The rows of each matrix lie in a flat space through zero, up to rounding. After each matrix: how many dimensions does the smallest such space have?

[[  4   6   5   8 -16   8  -3  -1  -5  -4  -2  13   1  12  12   1   6 -13
    7  17   1   4 -17]
 [  6   6  -8  -2  -3   1   0   9   1  -3  -4 -10  -1   8  -3   1   2   3
   -4 -10   5  -8  16]
 [  5  -8   3 -16   6  -2  -1   4  -2  -2  -6  -7  -4 -19  -4  -8   4   0
  -12 -15   6   7   7]
 [  8  -2 -16   8   3  -4   0  -6   3   6   8  -9  -8   8  -1  13  -6  10
  -10   9  -6 -18  12]
 [-16  -3   6   3  -1   8  -6  -5  -5   9  -7  -4  -9   9   4   5   2   5
    0  -1  -1  18  -1]
 [  8   1  -2  -4   8  16   2  -1  -1  10   9   9   9   9  -8   4   1  -6
    9  -6 -17 -25 -13]
 [ -3   0  -1   0  -6   2   7   6   1  -8  10  15   0  15   4  12  -1  -1
   11   1  13  -5   2]
 [ -1   9   4  -6  -5  -1   6  27   0 -19 -10  22 -12  -5   3  -7  19  -1
    9  -3   9  22  -2]
 [ -5   1  -2   3  -5  -1   1   0  -8   6   2   7   5   2   5  -7  12 -10
    7   2   4  22  11]
 [ -4  -3  -2   6   9  10  -8 -19   6   8  19   3  10  31  -7  22 -22   4
   14  18 -23 -42 -22]
 [ -2  -4  -6   8  -7   9  10 -10   2  19  -3 -12  -7  15   8   5 -20   6
    0   3   4   3   6]
 [ 13 -10  -7  -9  -4   9  15  22   7   3 -12  12 -17   3   9  -4  -7   3
    2  -9  10  20  11]
 [  1  -1  -4  -8  -9   9   0 -12   5  10  -7 -17  -4  13  16  -3 -22  -3
    1  14   3   1   3]
 [ 12   8 -19   8   9   9  15  -5   2  31  15   3  13 -15 -27   2  -1  -4
    4 -10  -8 -16  -2]
 [ 12  -3  -4  -1   4  -8   4   3   5  -7   8   9  16 -27   5  -8   9 -12
   -6 -11   0  -6  12]
 [  1   1  -8  13   5   4  12  -7  -7  22   5  -4  -3   2  -8   2   2   7
   -2  -4 -10  -3   3]
 [  6   2   4  -6   2   1  -1  19  12 -22 -20  -7 -22  -1   9   2  -2  18
  -15 -10  -3  -9   2]
 [-13   3   0  10   5  -6  -1  -1 -10   4   6   3  -3  -4 -12   7  18   8
   -1  -7   0  10   5]
 [  7  -4 -12 -10   0   9  11   9   7  14   0   2   1   4  -6  -2 -15  -1
    9  -9  10   7  12]
 [ 17 -10 -15   9  -1  -6   1  -3   2  18   3  -9  14 -10 -11  -4 -10  -7
   -9  -7   5   4  17]
 [  1   5   6  -6  -1 -17  13   9   4 -23   4  10   3  -8   0 -10  -3   0
   10   5  10  -4  -7]
 [  4  -8   7 -18  18 -25  -5  22  22 -42   3  20   1 -16  -6  -3  -9  10
    7   4  -4 -14  -8]
 [-17  16   7  12  -1 -13   2  -2  11 -22   6  11   3  -2  12   3   2   5
   12  17  -7  -8  -7]]
 -> 14

[[ 24  -4  -6   6   0 -25 -17  -9  13  -8  14 -15  16  -5 -13   6  -5   4
    5  14  12   5  -8]
 [ -4   1   1  -2   1   6   2   3  -1   0  -2   3  -2   1   3  -1   2  -1
   -2  -2  -3  -2   0]
 [ -6   1   1  -1  -1   5   5   2  -4   2  -4   4  -5   1   3  -1   0   0
   -1  -4  -2  -1   3]
 [  6  -2  -1   1   3  -1  -2  -1   4  -2   3  -3   5  -1  -4   1   2  -3
   -4   6   3   0  -3]
 [  0   1  -1   3  -7 -14   4  -6  -5   5  -3  -1  -7   0   0   2 -11   6
    8  -3   4   4   6]
 [-25   6   5  -1 -14   0  30  -2 -27  20 -24  14 -34   6  13   0 -17   6
    8 -21  -4   3  24]
 [-17   2   5  -2   4  30  36   4 -17  18 -23  14 -23   5   1   1   6 -19
  -24  -3  -2  -2  10]
 [ -9   3   2  -1  -6  -2   4   1  -7   4  -5   5  -9   2   7  -2  -6   6
    8 -10  -4   0   7]
 [ 13  -1  -4   4  -5 -27 -17  -7   8  -7  12 -11  10  -4  -4   3 -10  12
   16   3   6   4  -3]
 [ -8   0   2  -2   5  20  18   4  -7   8 -11   7  -9   2   0   0   7 -13
  -16   1  -2  -2   3]
 [ 14  -2  -4   3  -3 -24 -23  -5  12 -11  16 -11  15  -4  -3   1  -6  13
   16   3   4   3  -6]
 [-15   3   4  -3  -1  14  14   5 -11   7 -11  10 -13   4   7  -3   1  -3
   -4  -9  -6  -2   7]
 [ 16  -2  -5   5  -7 -34 -23  -9  10  -9  15 -13  13  -4  -4   3 -13  16
   22   3   7   6  -3]
 [ -5   1   1  -1   0   6   5   2  -4   2  -4   4  -4   1   3  -1   1  -1
   -2  -3  -2  -1   2]
 [-13   3   3  -4   0  13   1   7  -4   0  -3   7  -4   3   9  -5   4   2
    2  -9  -9  -4   2]
 [  6  -1  -1   1   2   0   1  -2   3   0   1  -3   3  -1  -5   2   2  -4
   -5   6   4   1  -2]
 [ -5   2   0   2 -11 -17   6  -6 -10   7  -6   1 -13   1   4   2 -15  10
   14  -9   2   5  11]
 [  4  -1   0  -3   6   6 -19   6  12 -13  13  -3  16  -1   2  -4  10   2
    2   2  -6  -5 -11]
 [  5  -2  -1  -4   8   8 -24   8  16 -16  16  -4  22  -2   2  -5  14   2
    2   4  -7  -6 -15]
 [ 14  -2  -4   6  -3 -21  -3 -10   3   1   3  -9   3  -3  -9   6  -9   2
    4   8  11   6   0]
 [ 12  -3  -2   3   4  -4  -2  -4   6  -2   4  -6   7  -2  -9   4   2  -6
   -7  11   7   2  -5]
 [  5  -2  -1   0   4   3  -2   0   4  -2   3  -2   6  -1  -4   1   5  -5
   -6   6   2  -1  -5]
 [ -8   0   3  -3   6  24  10   7  -3   3  -6   7  -3   2   2  -2  11 -11
  -15   0  -5  -5  -1]]
 -> 3

[[ 31   1  11 -43  -8  29  17  26  -2  -1   8   3   3 -16 -11  -7 -10  -2
    5   0  -7   6  -5]
 [  1 -25  -4 -31   3   8  15   3   1 -22  29  20   7 -43 -20  -5   1 -12
   -3  10   7 -22 -28]
 [ 11  -4  17 -11  12   7  -6  -1   0  -7   5  25  -5 -30 -20   2 -16  -2
    0  13   4  -3 -29]
 [-43 -31 -11   2  -7   5  14   2  -8 -10  14   4  20   0 -12   6  -3 -15
   18 -12  -5  -7 -19]
 [ -8   3  12  -7  -7  16 -12  -7   6  -2  23  17  -2 -15   4   6 -11 -33
    4  14   8   1 -24]
 [ 29   8   7   5  16  32   9 -42 -16  -4  -2   6   6   9  -5   0  13   2
    4   4  -3   1  -6]
 [ 17  15  -6  14 -12   9  17 -10  -4  15  -9  -1   2 -12   1   0   7   9
    5   1   9  13  25]
 [ 26   3  -1   2  -7 -42 -10  32 -28 -21   4 -15 -26  -1  33  -4   1  23
  -13  -1 -56   2 -15]
 [ -2   1   0  -8   6 -16  -4 -28  28  21  13 -14   5  22 -25  -8  24   0
    3   6  -6 -23  -3]
 [ -1 -22  -7 -10  -2  -4  15 -21  21 -38   6   3 -14 -36  -8 -26   0  11
    1 -12 -27  19 -31]
 [  8  29   5  14  23  -2  -9   4  13   6  -5 -10  -1  16  17  -7   0  10
  -23   5   0  -5  32]
 [  3  20  25   4  17   6  -1 -15 -14   3 -10 -10  15  27   6  17  18  -7
  -12 -11 -33   1  -1]
 [  3   7  -5  20  -2   6   2 -26   5 -14  -1  15   1   6   3 -18   4   0
   -1 -10 -13  -2 -13]
 [-16 -43 -30   0 -15   9 -12  -1  22 -36  16  27   6 -11  16 -12   8  -3
    0   6  36 -10   3]
 [-11 -20 -20 -12   4  -5   1  33 -25  -8  17   6   3  16  50  24   1 -12
   11   4  -5 -20  -3]
 [ -7  -5   2   6   6   0   0  -4  -8 -26  -7  17 -18 -12  24  21   3   4
    3   3 -12   2   7]
 [-10   1 -16  -3 -11  13   7   1  24   0   0  18   4   8   1   3 -15  -4
   13  -5  31  -6   0]
 [ -2 -12  -2 -15 -33   2   9  23   0  11  10  -7   0  -3 -12   4  -4   7
   27   1   1  -5 -13]
 [  5  -3   0  18   4   4   5 -13   3   1 -23 -12  -1   0  11   3  13  27
  -12  -6   3   4  14]
 [  0  10  13 -12  14   4   1  -1   6 -12   5 -11 -10   6   4   3  -5   1
   -6  -2 -22   1  -5]
 [ -7   7   4  -5   8  -3   9 -56  -6 -27   0 -33 -13  36  -5 -12  31   1
    3 -22 -36 -11 -33]
 [  6 -22  -3  -7   1   1  13   2 -23  19  -5   1  -2 -10 -20   2  -6  -5
    4   1 -11  -8  -6]
 [ -5 -28 -29 -19 -24  -6  25 -15  -3 -31  32  -1 -13   3  -3   7   0 -13
   14  -5 -33  -6  -9]]
 -> 19

[[ -6  -5  19 -26  -7   5 -10   1   7  14  22   9   4 -13  12   3   4   5
  -17  -3  12  -9  -4]
 [ -5 -15  -8   5   6   1   2 -10  15  -6 -14   1   9   1   2  17  -4  -8
   21  -4   0 -14  -2]
 [ 19  -8 -19  -4 -12  -3  -3   8  -3  -7  12   0  -7 -19  -1  -1  -5   2
   -5   5 -12  -2   3]
 [-26   5  -4 -12   2   4   7   7 -17   2  -9  -3   2   0  -5   6  -1   3
    6   2  -9   0  -6]
 [ -7   6 -12   2 -21  13 -10  -8  -9  -7  13   7   0  12 -20 -23  -5  15
    2  18   1   0 -10]
 [  5   1  -3   4  13 -17   7   4  -7   1  18  15  -7 -14 -28  13   4   9
   24   0  -8  11   3]
 [-10   2  -3   7 -10   7 -25 -21 -28   6  -4  12  -1  14  -2   1  15  -6
   -6  18   6  -2  -2]
 [  1 -10   8   7  -8   4 -21 -36   6  -6  -5  -1   6 -15   0 -22   2  19
  -15  -7 -17   1  -2]
 [  7  15  -3 -17  -9  -7 -28   6  -3  12  -2  -6   4  24   8   3   1  -1
  -18 -22   1   0 -11]
 [ 14  -6  -7   2  -7   1   6  -6  12 -20 -12   6  -9  -3 -13   8  -1   1
   -4   4  -7  -5  10]
 [ 22 -14  12  -9  13  18  -4  -5  -2 -12 -19   8 -12 -18 -19 -15 -13   4
  -14  -1   8   5  23]
 [  9   1   0  -3   7  15  12  -1  -6   6   8 -14 -20 -15  -8   5  -2  -7
    1  -7   3   0  -8]
 [  4   9  -7   2   0  -7  -1   6   4  -9 -12 -20  -8   4  14  10  10   4
    6  -3  -8 -11  -7]
 [-13   1 -19   0  12 -14  14 -15  24  -3 -18 -15   4 -30   2   6  -9  -4
    4   9   0  -4  -7]
 [ 12   2  -1  -5 -20 -28  -2   0   8 -13 -19  -8  14   2 -16  -5  -4  -1
    7   8   8  -1  -1]
 [  3  17  -1   6 -23  13   1 -22   3   8 -15   5  10   6  -5 -11  16 -13
    3   1   5 -23  18]
 [  4  -4  -5  -1  -5   4  15   2   1  -1 -13  -2  10  -9  -4  16 -18 -14
   -1  -6   6   8   6]
 [  5  -8   2   3  15   9  -6  19  -1   1   4  -7   4  -4  -1 -13 -14 -11
    6   6 -10  17  -8]
 [-17  21  -5   6   2  24  -6 -15 -18  -4 -14   1   6   4   7   3  -1   6
    9  16   0   2   9]
 [ -3  -4   5   2  18   0  18  -7 -22   4  -1  -7  -3   9   8   1  -6   6
   16 -19  10   1   8]
 [ 12   0 -12  -9   1  -8   6 -17   1  -7   8   3  -8   0   8   5   6 -10
    0  10 -20  -9  10]
 [ -9 -14  -2   0   0  11  -2   1   0  -5   5   0 -11  -4  -1 -23   8  17
    2   1  -9 -17  -3]
 [ -4  -2   3  -6 -10   3  -2  -2 -11  10  23  -8  -7  -7  -1  18   6  -8
    9   8  10  -3 -24]]
 -> 19

[[ -2   8   5  -5   4   0  -5  -2  -3   1   3  -5  -1  -5   0  -1   3  -3
    2  -9   4  11   4]
 [  8 -14  -6   7 -21  -3  10  -8  15   6  -6  23  -7  16  -8   1   6   6
  -11  10  -9 -28 -13]
 [  5  -6   0   8  11  -9  -3  -1   0  -4  -4   4 -11   3  -3  -3   1  -2
    3  14   7 -13  -4]
 [ -5   7   8  -4  15   3 -10   7 -12  -2   6 -13   6 -10   3  -1  -2  -9
   10  -5   5  19  12]
 [  4 -21  11  15  21  -2 -10   7   2 -15  -7  17 -13   8  -6  -6   3 -10
    4  38   4 -28  -4]
 [  0  -3  -9   3  -2   1   7   4  -3  -1  -2  -5   6   0   4   2  -8   4
    0   2  -4  -1   0]
 [ -5  10  -3 -10 -10   7   5  -1   0   2   3  -8   9  -6   6   3  -3   6
   -4 -18  -4  15   2]
 [ -2  -8  -1   7   7   4  -1  10  -5  -6  -1  -2   7   0   2   0  -7  -3
    5  13  -3  -3   4]
 [ -3  15   0 -12   2  -3   0  -5   0  -2   1 -11  -5  -8   5   0   0   7
   -2 -18   7  15  -1]
 [  1   6  -4  -2 -15  -1   2  -6  -2  18   6  -2   9   1  -3   3   4  -3
    1 -18  -5  11   5]
 [  3  -6  -4   6  -7  -2   3  -1   1   6   0   5   2   6  -3   1   1  -1
    0   4  -4  -7  -1]
 [ -5  23   4 -13  17  -5  -8  -2 -11  -2   5 -24  -4 -17   7  -1  -1   0
    7 -22  15  30   8]
 [ -1  -7 -11   6 -13   6   9   7  -5   9   2  -4  19   3   2   5  -8  -1
    2  -1 -13   3   6]
 [ -5  16   3 -10   8   0  -6   0  -8   1   6 -17   3 -12   5   0  -1  -1
    5 -19   7  25   8]
 [  0  -8  -3   3  -6   4   6   2   5  -3  -3   7   2   5   0   1  -3   4
   -5   9  -6 -11  -5]
 [ -1   1  -3  -1  -6   2   3   0   0   3   1  -1   5   0   1   2  -1   1
   -1  -4  -4   3   1]
 [  3   6   1  -2   3  -8  -3  -7   0   4   1  -1  -8  -1  -3  -1   5  -1
    1  -6   7   2  -1]
 [ -3   6  -2  -9 -10   4   6  -3   7  -3  -1   0  -1  -1   4   1  -1  10
   -9 -10  -2   2  -6]
 [  2 -11   3  10   4   0  -4   5  -2   1   0   7   2   5  -5  -1   1  -9
    5  15  -3  -9   3]
 [ -9  10  14  -5  38   2 -18  13 -18 -18   4 -22  -1 -19   9  -4  -6 -10
   15   3  16  23  14]
 [  4  -9   7   5   4  -4  -4  -3   7  -5  -4  15 -13   7  -6  -4   7  -2
   -3  16   3 -19  -7]
 [ 11 -28 -13  19 -28  -1  15  -3  15  11  -7  30   3  25 -11   3   2   2
   -9  23 -19 -39 -12]
 [  4 -13  -4  12  -4   0   2   4  -1   5  -1   8   6   8  -5   1  -1  -6
    3  14  -7 -12   1]]
 -> 5
